Each new row is followed by its nearest point in the smallest flat space through zero that holds the last named rows.

Q_405 (5 x 16):
array([[ 1.99,  2.40,  1.08, -3.25, -0.63, -0.07,  2.93, -2.55,  3.96,
         2.54,  2.02,  3.92,  2.57,  1.20, -1.79, -1.01],
       [ 1.68, -0.52,  4.03, -1.89,  0.90, -5.36,  3.03, -3.97,  1.85,
        -0.47,  0.73,  0.22,  1.88, -2.17, -0.21, -0.74],
       [-1.31, -1.97, -3.11, -5.93,  1.69, -0.85, -0.80,  1.16, -5.22,
         0.03,  3.78,  1.81, -0.81, -0.32,  3.59,  1.60],
       [ 2.89, -3.30,  2.52,  0.28, -3.35,  3.24, -2.99, -1.27,  1.71,
        -1.48, -0.08, -1.15, -2.34, -1.38, -5.05,  1.46],
       [-1.21, -3.51,  0.31,  4.62, -0.51,  0.09, -4.61,  2.23,  2.85,
        -3.42, -0.73, -0.93, -0.06, -1.41,  4.62,  0.30]])
New rows:
[ 2.05, -2.91, -0.92,  0.71,  3.60, -0.17, -3.48,  1.43, -2.04, -0.48,
  2.43,  1.83, -0.10, -0.17, -2.79,  1.80]	[ 0.28, -2.12, -0.46, -1.50, -0.58,  1.05, -1.83,  0.40, -1.42, -0.79,
  1.13, -0.03, -1.32, -0.63, -0.12,  1.17]
[ 2.21,  2.19, -0.99,  1.92, -3.81,  1.52,  1.15, -0.14,  1.65, -3.15,
 -1.72, -3.94,  3.93, -2.70,  2.98,  3.35]	[-0.16, -0.37,  0.92,  2.85, -0.30, -0.23, -0.83,  0.28,  1.90, -0.99,
 -1.27, -0.88,  0.28, -0.39,  0.64, -0.41]
[-0.94,  0.76, -1.69, -0.13, -1.89,  3.36,  0.09, -0.29, -1.88, -1.94,
 -2.16, -3.96, -0.93, -1.83,  2.35,  0.36]	[-0.91, -0.54, -0.96,  1.51,  0.08,  0.94, -1.25,  1.43, -2.20, -0.70,
 -1.15, -1.85, -1.48, -0.05,  0.01,  0.49]

Q_769:
array([[-0.69,  1.59,  1.02,  1.19,  1.85,  2.11,  0.05, -1.20,  1.96,
         2.11,  1.53, -5.09, -5.04,  1.21, -0.53, -0.85],
       [ 2.12, -0.70,  2.32,  1.05,  3.86,  1.68,  1.22,  0.23, -0.96,
         0.68, -0.48,  1.95,  0.82,  2.97,  3.14, -1.36],
       [ 1.81,  1.14, -0.77,  0.44,  1.80,  1.69, -4.55,  2.41,  0.13,
         0.90, -1.56, -1.03, -2.62,  1.18, -0.64, -1.05],
       [ 1.72,  4.23, -0.58,  2.40,  1.44,  3.34, -3.15, -0.21,  0.67,
         5.91, -7.58,  1.18,  0.25,  1.98,  4.23, -1.26],
       [ 1.05,  3.48, -1.06,  5.27,  1.41,  0.88,  0.24, -1.93, -0.26,
        -3.91, -0.30,  0.59,  1.99,  2.65,  2.01, -5.01]])
New rows:
[ 2.32,  2.67, -1.33, -3.17, -0.10, -1.53, -4.51, -0.46,  0.85,  1.00,
 -3.70, -2.95, -0.64,  2.06,  3.99,  2.28]	[ 0.65,  1.56, -0.93, -0.09, -0.09,  1.22, -3.11,  1.06,  0.47,  3.00,
 -3.45, -0.15, -1.01, -0.04,  0.40,  0.35]
[ 2.71,  1.69, -0.10, -0.89, -3.51,  0.36,  0.42, -0.40,  1.14, -0.95,
  0.17,  5.06,  2.95,  0.79, -0.87, -2.92]	[ 0.46,  0.44, -1.11,  0.88, -1.00, -0.92, -0.12, -0.04, -0.97, -1.97,
 -1.26,  2.76,  3.26, -0.15,  0.79, -0.85]
[-4.79,  2.05, -0.90,  6.03, -1.89,  0.49, -3.38,  2.39,  1.75, -0.11,
  2.81,  2.49, -1.24, -1.77,  4.10,  2.92]	[-0.52,  1.76, -1.37,  1.06, -1.30, -0.08, -0.86, -0.66,  0.49, -0.18,
 -1.10, -0.50,  0.23, -0.50, -0.24, -0.64]

Q_370:
array([[ 1.26, -0.52, -0.74, -1.16,  3.48, -0.48,  3.83,  0.01, -1.43,
         4.27,  0.63, -0.52, -2.22, -1.84, -5.01,  2.31],
       [-2.55,  1.87, -2.95, -1.34, -2.83, -0.04, -1.61, -3.03,  0.43,
        -1.25,  2.21,  3.55,  0.92,  1.01, -1.17,  0.98],
       [ 3.15, -0.19,  0.84, -1.07, -2.70,  1.30,  1.37,  0.79,  0.42,
         1.21, -1.79,  0.82, -4.30, -2.82, -0.74, -2.34],
       [-1.38,  2.74, -1.22,  3.75, -2.62, -1.81,  2.59, -5.25,  0.76,
         0.20,  2.90,  5.37,  3.26, -1.03,  3.31, -1.99],
       [-0.18, -3.51,  1.91, -0.51, -4.91,  0.97,  0.84, -0.58, -3.28,
         1.87, -0.40, -2.34,  3.80, -4.39, -0.91, -0.14]])
New rows:
[-0.70, -2.96, -0.39, -0.56,  0.00, -2.42,  0.43,  0.66,  0.29, -0.58,
  1.23, -1.87,  0.94,  1.00, -0.84, -2.89]	[-0.26, -0.72,  0.54,  0.17,  0.20,  0.00, -0.27,  0.43, -0.48, -0.07,
 -0.18, -1.10,  1.06,  0.00,  0.27,  0.26]
[-0.98, -2.15, -0.97,  3.92, -1.45,  3.42,  1.24,  0.37, -3.28, -1.05,
  0.02, -4.72, -0.84,  0.46,  1.59, -0.31]	[ 0.20, -1.70,  1.72,  0.58, -0.48,  0.26, -0.26,  1.08, -0.93, -0.05,
 -0.91, -2.28,  1.74, -0.77,  1.13, -0.39]
[ 3.75, -0.10,  0.41, -1.69, -0.96, -3.32, -0.18, -1.95,  3.07, -1.17,
 -0.57, -1.74,  0.81,  0.38,  5.83, -3.43]	[ 1.09,  0.52,  1.56,  2.21, -1.01, -0.06, -0.26,  0.43,  1.34, -1.55,
 -1.09,  0.43,  0.01,  0.13,  4.20, -2.87]
[-1.79, -1.64,  1.35,  0.07,  0.07,  2.12, -0.39,  1.31, -4.64, -2.36,
  2.37,  0.52, -2.49, -1.53, -1.55, -0.22]	[-0.02, -0.87,  0.00, -1.32, -0.98,  0.63, -0.51,  0.43, -0.71,  0.29,
 -0.32, -0.80, -0.19, -0.63, -1.40,  0.56]

Q_18, 5 rows:
array([[-2.94, -0.67, -0.81, -1.25, -1.43, -0.87, -4.40,  0.47, -2.48,
         0.56, -1.71,  1.87,  0.84,  4.23,  1.71, -1.74],
       [-2.42, -2.33, -2.54, -3.15,  1.75,  3.52, -3.58, -1.41,  1.77,
         0.09, -3.58,  0.06, -1.46,  3.04, -1.35,  3.41],
       [-0.25, -2.97,  3.62,  3.42, -0.86, -0.54, -1.03,  4.73,  1.04,
         1.26, -1.51,  2.09,  2.18, -0.48,  1.04, -1.76],
       [-2.15,  0.43,  4.29,  1.30,  3.49,  2.27, -2.46, -1.72,  0.38,
        -2.50,  3.81,  2.51,  2.40,  6.09,  5.02,  3.23],
       [-3.61, -4.12, -1.41,  0.45,  1.72,  4.43, -0.51,  6.27, -2.53,
         1.83, -3.67,  0.35,  3.64, -5.57,  0.57, -0.98]])
New rows:
[ 3.26, -4.65, -2.17,  4.30, -0.20, -3.41, -4.71,  0.43, -0.65, -1.48,
  3.30, -5.74,  0.83,  0.91,  2.69,  3.90]	[ 0.34,  0.05,  1.43,  0.77,  0.18, -0.29, -0.22, -0.26,  0.83, -0.37,
  0.73,  0.54,  0.11,  1.25,  0.59,  0.42]
[-5.48,  1.66, -2.29, -2.52, -1.72,  1.02,  0.63, -2.94,  0.62, -2.73,
  2.62, -0.99,  2.49, -4.18, -1.48, -4.00]	[-0.92,  1.74, -2.86, -1.70,  0.26,  0.47,  1.21, -0.72, -3.41, -0.20,
  0.91, -1.25,  0.47, -2.28,  0.32, -0.91]
[-0.33,  2.22, -0.14, -2.35,  0.31,  0.60,  0.57, -0.28, -3.56,  0.13,
  6.70, -1.84,  2.57, -2.91, -1.53,  0.09]	[-0.24,  2.77, -1.26, -0.53,  1.12,  0.47,  2.59, -1.13, -3.39, -1.04,
  3.25, -1.22,  1.19, -2.59,  1.50, -0.49]
[ 3.30, -1.44, -0.77, -3.32, -1.85, -4.07,  2.08, -0.60, -2.01,  0.60,
  0.36,  1.86, -0.66,  2.45, -2.51,  1.55]	[ 1.30,  1.11, -0.85, -0.77, -1.98, -2.47, -0.14, -1.60,  0.38,  0.23,
 -0.26, -0.40, -1.86,  1.23, -1.34, -0.96]
[-2.16,  1.81, -0.58,  1.04,  0.70, -2.84,  1.49, -0.90, -0.55, -1.93,
 -0.19, -3.15, -2.14, -3.25, -0.78,  2.92]	[ 1.04,  1.24, -1.21, -0.65,  0.42,  0.21,  2.06, -1.23, -0.10, -0.36,
  0.94, -1.42, -0.79, -2.01, -0.97,  0.50]

Q_944:
array([[-0.92, -0.60,  0.43, -0.08,  1.38,  0.51, -4.76,  0.50, -1.20,
         1.99, -3.21, -0.11,  2.82, -2.87, -1.53, -0.67],
       [-0.59,  7.23,  2.96, -0.45, -1.04, -1.21, -1.00,  6.56,  0.66,
        -2.82,  1.05, -0.40, -5.47,  0.08, -0.62,  1.06],
       [-0.42,  1.96,  1.09, -3.02, -4.13,  3.11, -1.42,  1.92, -1.31,
        -2.08,  0.99,  6.12, -0.91, -2.99, -0.92,  1.97],
       [ 1.82, -3.48, -2.34, -0.80, -3.59,  2.93, -0.45,  1.33,  0.56,
        -1.02,  0.03, -3.57, -4.72,  1.19,  0.28, -3.30],
       [ 0.57,  2.12,  0.28,  2.04, -0.87,  2.90,  4.49,  5.87, -1.82,
        -8.33,  0.61, -1.55, -1.35,  1.52, -0.58, -0.58]])
New rows:
[ 1.57,  0.87,  0.38, -0.53,  2.55, -2.02, -2.64,  3.39,  1.28, -0.52,
  2.58, -1.82, -1.32, -3.87, -0.85,  0.05]	[-0.44,  2.28,  1.11,  0.05,  0.55, -0.96, -2.20,  2.30,  0.29,  0.42,
 -0.82, -1.28, -1.46, -0.49, -0.57, -0.21]
[-3.06,  1.59,  2.68,  2.15, -1.22, -2.76,  1.53, -1.48, -0.52,  0.11,
 -0.29, -1.71, -1.66, -3.14,  3.55, -1.20]	[-0.22,  1.53,  0.66,  0.35,  0.92, -1.68,  0.22,  0.18,  0.73,  0.63,
  0.42, -0.64, -0.73,  0.67,  0.29,  0.43]
[-3.38,  1.46,  3.22, -1.33, -3.89,  2.85, -3.02, -3.51, -1.87,  1.40,
  0.02, -2.14,  2.02, -1.33, -0.87, -2.88]	[-0.19, -1.07, -0.18, -1.09, -0.83,  1.13, -3.04, -0.10, -0.48,  1.42,
 -1.32,  0.76,  0.49, -1.87, -0.72, -0.49]
[-3.20,  3.65,  2.55, -2.61, -2.44, -2.34, -3.31,  0.26, -2.16, -1.35,
  2.10,  3.50,  0.05,  0.83, -1.82,  2.44]	[-1.05,  4.06,  2.18, -1.71, -0.95, -0.65, -1.46,  1.31, -0.06,  0.13,
  0.91,  4.19, -0.61, -1.84, -0.47,  2.53]

Q_108, 5 rows:
array([[ 2.13,  5.25,  2.42, -0.28, -0.07,  1.77,  3.92, -1.12, -0.56,
         1.80, -0.93, -2.61, -2.37, -3.52, -0.47, -0.91],
       [ 0.30,  3.81, -3.51,  1.79,  0.05,  1.72, -0.77, -1.74, -1.16,
         7.32,  1.02, -1.90, -0.12, -1.23, -0.81,  1.97],
       [ 3.75,  3.08, -0.03,  1.20, -0.23, -1.11,  3.89, -5.07,  0.37,
         1.84,  2.74,  1.09,  2.37,  0.05, -2.58,  0.88],
       [ 3.69, -0.05, -1.51,  3.37, -3.19,  2.30, -1.02, -0.15, -0.20,
         1.37, -0.20, -0.42, -4.08, -4.57, -0.61, -3.06],
       [ 1.93,  2.46, -1.17,  0.63, -2.79,  1.14,  3.18, -4.02, -2.10,
        -0.61,  0.83, -3.80, -1.95,  1.04, -0.13,  2.92]])
New rows:
[ 2.25, -0.54, -0.41,  1.05, -0.42, -3.10, -3.41,  1.09,  1.02,  1.32,
  3.09,  2.16, -0.93, -2.60, -1.47, -2.33]	[ 1.81, -1.48, -0.90,  2.03, -0.24, -0.25, -1.83,  0.42,  1.31,  1.47,
  0.77,  2.92,  0.43, -2.09, -1.15, -2.61]
[ 1.69,  2.35,  3.23,  1.41,  0.43, -3.63, -1.06, -3.87,  3.31,  0.06,
 -2.49,  2.29, -1.86,  1.65, -3.97, -1.27]	[ 2.18,  0.68,  1.47,  0.33,  0.41, -1.04,  1.91, -1.42,  1.12, -0.34,
  0.95,  2.01,  1.36, -0.88, -1.40, -1.37]
[-2.34, -0.96, -0.16,  0.43, -1.71, -2.29,  3.55, -1.02,  0.81,  3.77,
  0.00, -2.53,  1.36, -1.61,  3.48,  2.16]	[-0.72,  1.73, -0.53, -0.43,  0.43,  0.34,  0.60, -0.75, -0.70,  1.62,
  0.13, -1.40,  0.28,  0.68,  0.10,  1.67]
[-1.08, -0.91,  1.71,  1.06,  3.09,  1.46,  2.67,  2.65,  3.94,  2.27,
  1.48,  2.11, -3.08,  3.61, -0.94,  3.61]	[-1.30,  0.53,  0.44, -0.98,  1.50, -0.56,  0.02,  0.41,  0.22,  0.76,
 -0.02,  0.31,  1.43,  0.84,  0.07,  0.67]
[-0.09,  2.23,  1.08, -2.09, -2.36, -2.85,  1.48,  1.14,  3.10,  3.39,
 -2.98,  2.58, -3.18,  0.56, -3.92, -0.77]	[ 0.65,  1.52,  1.31, -0.12,  1.04,  0.06,  0.80,  0.35,  0.68,  1.33,
 -0.22,  0.70,  0.26, -1.77, -0.56, -1.36]
